The rows of a group lie close to one hidden flat surface of 10 dimensions, which may be shifted away from zero. Surfaces can cross.
Some rows, each with its group after it:
[ 13  -2   8  -2 -11  -1   9   9 -20  38   0  -2  30  29  -6  18   3  31
  -5] => Q925
[ -4 -14   5  12 -23   5  -9 -22  -7 -31 -31  27 -28 -10  -8  -5 -11 -19
   7] => Q896
[ 13   4 -24  -4  -9  11 -12   5   2 -18   7  28  12   2   1   0  12  -6
   2] => Q896
[ -5  35  42   7 -42  14  27 -47 -12   1 -40  -2 -14 -32 -15   6  -5   4
   9] => Q979
[-27  32  -1 -10 -10  19  27 -11  15  25   6   4 -38  -5   4  -5 -19   6
  -1] => Q979
[ 23  20  52 -24 -23  13  26 -25  -7  -1  -8  34 -30 -47 -15 -10  11  -3
  -8] => Q467
[ 34  -1 -35  40 -40   5 -10 -20   4  19   1  17  32  11   0  -5  28   6
 -12] => Q979
[ 17 -40  21   8   9  29  -9 -17 -31  31  66  16  -4  14  11 -13  44  -2
  -3] => Q925
[ 11  27 -10  -2 -21  23  -2  14 -19  29  34   9  14  20  18 -23  -4  23
  -2] => Q467
[-16  22  39 -14   0   9  -2 -12   5 -11   5  33 -15   8   3  -3   2  37
  -4] => Q467
[-12  40 -23 -10 -11   4   0   7  37   0 -14  29 -31  -6  12 -27 -22   4
 -16] => Q896
[-14  11  51  13  16   6 -23 -24  -8 -24  -7 -25 -29  -8   2 -17 -12 -15
  11] => Q467
[ 19  15   3   1 -21 -29  17  11   2  12 -13   6  28   4 -24  29 -13  32
 -12] => Q979
[ -9  -7   2 -14  11  35  28 -20 -15  25  18  -8  14  17 -25  60  28  -6
  20] => Q979
[-17 -37 -28 -23 -22 -15  27  19   0 -13 -16  52 -25 -17  14 -18 -17   9
  -9] => Q896
[ 22 -47  62 -17  31 -18  -2   9 -40 -10  30 -16  12 -20  -2   3  24   2
   4] => Q467
[  5 -22   0  -5  -3 -12  -2  19 -16   0   6  15   6   7   6  -6  -9  11
  -4] => Q896
[-13 -23  -4  -1   4 -11   6  -4  29  19 -51  29 -33  15   0   0  -4   5
 -25] => Q925
[ 16  15 -18  -9 -14   2 -13  31 -15  -6 -28  -1  18   4   9 -18 -23  -9
   4] => Q925
[-22  32  18 -14 -20 -12   5   9  -6 -35  10  27   4  -5   5  -2 -28  47
   5] => Q896
[  0 -28  -2  -9  20  19  18   1  -9  48  30 -14 -16   6  13 -10  18 -19
  -4] => Q925
[ 10   3  26  -5  -6  61  -5 -23 -46  28  38 -12 -10  -7  28 -45  30 -30
  17] => Q467
[-22  35 -11 -28  21 -15  14  39  10   1  24 -26  14  -2  14   3 -28  21
   5] => Q979
[  8  25 -43 -11   4  20  20  15  39  61  15   3  -9   8  17 -16   9  -4
 -22] => Q896
[-14  -1 -39 -31  15 -12  29  16  28 -13 -63 -18  18 -28  -5  21   9 -31
   5] => Q925
[ 14  25 -26  -3 -38  20 -13  11 -33 -30 -20   2  19  -5  -3  -5 -28 -20
  27] => Q925
[  4 -21 -17   8  12 -25 -24  25  -4 -24  16   5  40  25   3  16   1  23
   0] => Q467
[ -3  -1 -24  -8  31  -3   1  -4  27 -30 -18 -26   7 -18 -25  36  12 -44
  12] => Q467
[ -5  11  30   3  -5   7 -15  -5 -18   1  -5  -4   3  -7  37 -53  12  11
  -2] => Q979
[-12 -42 -22 -13 -14  -6  26  17 -18   8  -7  25 -21   8  -2  11 -24   0
  -1] => Q896
[  8  -2  -2 -18  -3   5   7   5  -2  -1 -22  10  13 -11   4  -3  23  -6
   1] => Q925
[-14  25  20   2 -10  -6  -3  -4  -1 -10 -29  -7  16  -6  20 -24   2  19
   2] => Q979
[ 40  -9  -6   8 -19  -7   4  13  -5  27  23  17  -7  -1 -11  -6  -6   5
 -20] => Q979
[ 10  34   9  -1  -4  20 -22  -2  -7 -18  10 -13  -1 -18  15 -37  -1 -23
  10] => Q467
[-33  -2 -25   7  -4  24   1 -17  14  13  -1  32 -18  35   8  11   4  11
  -2] => Q467
[  3 -43  -8  -5  -4   0  10  -4 -28 -10  38  12  42  -5   7  18  45  14
  11] => Q896
[ 15  58  28  23 -23   8 -39 -13 -20 -34  11 -16  23  -3   4 -24 -17  13
  16] => Q467
[-22  -3   0 -12  24  15 -14   1   9 -11  -3  14  -1  19  14  -1  19   3
   3] => Q979
[ 11  38  35  37 -28   5 -47 -12 -28 -13  23   0   7  24  12 -33 -27  31
   5] => Q925
[ 13  -5  41 -21  12 -12  12  17 -22  24 -20 -10  25  16 -10  23   3  31
  -7] => Q979
[ -6   5 -35  -5  -8  -1  13   4  32   9  -2  34   1   3   7   1  14  14
 -15] => Q896
[  3  29 -40  -1 -20   8 -24  23  16 -16 -16  34   1  24   3 -10 -27   6
  -4] => Q925
[  3 -35  35  23 -12   3  -7 -33 -25 -16   5  12 -24 -17   0 -14  13 -10
   3] => Q979
[ 17   8   5 -11   5  10   9  -9   5  13  -4   0  33  -8  -2   8  45  -1
   0] => Q925
[ 10 -20  33   2  24 -19  -9   1  -1  18  -7 -19  21   1  14 -16  31  14
 -16] => Q925
[-25  21 -24 -10  -1   7 -10   3  22 -39  30  38  -5   1  12  -7   0  16
   3] => Q925
[-12   3   9   9 -15 -21  10 -11 -10 -29   0 -16  13 -22  -9  11  -9  11
  15] => Q979
[ 23  -3 -28  -5 -10  29   9  10 -12  37  10  -1   0  10  -7   5   2 -25
  -1] => Q896
[ -4 -10  -8  13 -40 -16  20   4 -32  -2  28   7  21   1  -4   9 -24  36
  10] => Q467
[  0  -4 -12  -1   9 -17 -18  20   0 -26  15  -3  29  12   1   9  -2  14
   4] => Q467
[ -2 -11  14   5  -2 -24   2  19  -6  12 -10  -3 -16  15   1  -6 -36  22
 -14] => Q896
[ -2 -21 -22  19  -3   4  17 -31  38  36 -21   9 -18  -8   7 -10  38 -12
 -24] => Q896

New rows, each followed by its group:
[ -2 -28  36  20  -7  43   3 -50 -29  52 -23  -3  -5  24  12  -6  50  -7
   0] => Q979
[-36 -19  14  40 -21  15 -16 -37 -26   3  13  19  -2  53  10  13   3  41
  13] => Q467
[ -9  12  46   3 -28   0   3 -28  -5 -16 -11  50 -29  -4  -5  -6  -9  38
  -9] => Q467
[ 25 -22  22  18 -42 -36  15 -11 -22 -20 -13   6   0 -27 -32  17 -24  13
  -1] => Q467
[-35   8  19  -8  50   4 -24   8   5  -9  27 -15  18  48  11  23   9  32
  10] => Q467
[ 33 -20   9  17  -4 -16 -19 -13  -2 -25 -21  10  24   2 -36  34  18  -6
  -1] => Q467
[-17  -8 -41  -3  10   7  -5  25  15  19  26  16 -21  36  12   1 -26   7
  -6] => Q925
[  4  -8 -39  24  -6  32 -19 -27  13  -5  42  31  -2  26 -12  24  28 -12
   6] => Q925
[ -3  15  -7   2 -28  11  10  -8 -16  -2  18   9  13  -1   1   2  -2  15
  11] => Q467
[-27   2   8  -2  22 -15   2 -13   8 -40   1 -35  27 -32   8   4  23 -10
  20] => Q925
[-28  16 -42 -34  -7  31  31   9   4  -4  27  16  -2 -22  24 -10  10 -12
  18] => Q467
[ 20   8 -16   1 -20   6 -14  10 -21 -14 -13   1  38   8  -4   5   1  -3
  13] => Q925
[-34  24  -5 -25   2   9  43  -7  22  18   9  16 -13  -4   4  19   4  25
  -4] => Q925
[ 28  31   1  -1 -30  45  -4 -18 -35   0  13  -7  21 -20   0 -14  17 -30
  24] => Q925
[-13 -29  20   1  31 -10 -11 -11 -10 -36  34 -22  20 -25  20 -12  40  -9
  16] => Q925
[ 14 -20 -26  13 -12   9 -24   8 -12   1   9  22   4  15  16 -25   7 -11
  -3] => Q467
[ -2 -52  37  19 -20 -21  21 -38  -9 -10 -33  25 -39 -14 -31  30  -6   3
  -7] => Q467
[ 28 -30 -17  24  -4  -1   6   4 -23  56 -13 -31  44  47 -25  50  11   4
  -2] => Q925
[  2  20  10 -13 -31  25  30   2 -35  34  41   3   0  -6  16 -17  -3  18
   7] => Q467
[  8  -4 -21  -4  -4 -13  23  12  10  29  12  -5  29  -4  10   2  19  21
 -12] => Q896
[-29  27  10 -10 -22   6  14   5 -21  -7  36   3  -1 -13  23 -23 -23  29
  13] => Q467
[-14  19   8  -8  -1  13   4  -5   0  -5   3   6   0  -3   6  -2   5   7
   6] => Q979
[-18 -61 -34   8  28  14 -16  -4 -11 -12  11   3   8  24  13  10  31 -30
  14] => Q467
[ 21 -15  46 -14  19  18  16   5 -46  53  32 -43   4 -17  30 -41  27 -15
  -1] => Q925
[-19 -31  40   9  17 -35   4   8 -16   2  15 -18 -13  16  -9  18 -31  35
  -2] => Q467
[  4 -14 -19 -22  -1  26  13  16 -23  24  58  23  10  17  10   7  17  11
   2] => Q925
[ 17  -9  10  21   7   3   5 -18  -3  44 -23 -43  26  10 -12  19  30 -14
  -3] => Q925
[  8  21  15 -20  -6  -4  -3  -1  13 -15  -9  39  31  -6   6  -4  36  35
 -12] => Q925
[ -2  21 -12  18  -2   5  -9  -8  10   8  19  -9  24  24  -6  20   7  17
   4] => Q925
[-24  -8  -9  21  10 -20 -17   6   4 -21   5 -17   1  18   8   0 -23  12
   9] => Q925
[  9  -3  33 -11   6 -20  12   2  -9   1   5  -9   8  -6 -25  31  -4  21
   0] => Q467
[  3 -14  39   9  13 -24 -14 -15  24   5 -42  22 -12   4  10 -23  28  20
 -31] => Q925
[-23 -20   0  -4   4   2  16 -14  12   8  -5  21 -23   6   0  12   8   8
  -5] => Q925
[ 14  16 -11  -5   0   1  -4  12  14   7  -2  10  -1   9  -7   0  -6   2
 -11] => Q467
[ 15 -13  15 -16 -22 -15  47  10 -18  33  19   5  -5 -16 -17  19 -18  21
 -10] => Q467
[ 26 -12  35 -12  32 -24 -22  11   0 -36   0  -8  23 -16 -18  16  18  -6
   1] => Q467
[  1   3   8  11  -1   7 -14 -10  -7  -6   3  -5   7  13  -5   8   3   1
   6] => Q467
[ -5   4 -33  19 -16   5  -8  -2 -16 -25  11 -31   7 -19  11 -21 -19 -37
  26] => Q467
[-10  39  31 -40 -29  27  52 -13  -4  45  -8  36 -14 -11   1   0   7  38
 -11] => Q925
[ -2 -18 -35 -12   9  15  10  23  -3  26  13  -2  -6  14   5   3  -9 -20
   1] => Q925
[  9   2 -46  -1   0   8 -15  27 -10  -8  -6 -22  25   8   2   1 -15 -31
  13] => Q925
[ 26  18  50 -18  16  -8   4  10   2  24   2 -10 -19  -5 -17   5 -12   9
 -19] => Q467
[-40 -58 -23   2   5 -24  30 -13  13 -15   6   6  -5 -32  23  -7  28  -1
   4] => Q896
[  2  27 -27  -2 -16  22  18 -18  12   2   7   1  10  -3 -27  39   9 -11
  13] => Q979
[  0  13  -9  -8  16  16   4  27   7  68   9 -23 -13  22  39 -45  -6   1
 -21] => Q979
[ 18   3  62   3  30   4 -29  -8 -12  15   7 -10  -1  28 -10   9  16  14
 -10] => Q467
[-21  14  24 -11  18   1   8 -10   0  -5  12 -15   0   4 -11  24  -3  14
  11] => Q467
[-23   1  -6  -3 -23  27   5 -30  17 -14 -12  63 -59 -10   8 -23  -1  -9
  -4] => Q896
[-65   5 -25  19   7 -18  24  -7  34  16 -36 -38 -18  15  19   4 -33  13
   4] => Q979
[ 23 -13 -36  -9 -46  -1  25  14 -23 -18  14  22   6 -52   9 -30  -4 -23
   7] => Q467
[-25   3  -5  15  -6  12  15 -45   9 -19 -14 -15  -1 -18 -17  27  18 -20
  23] => Q925
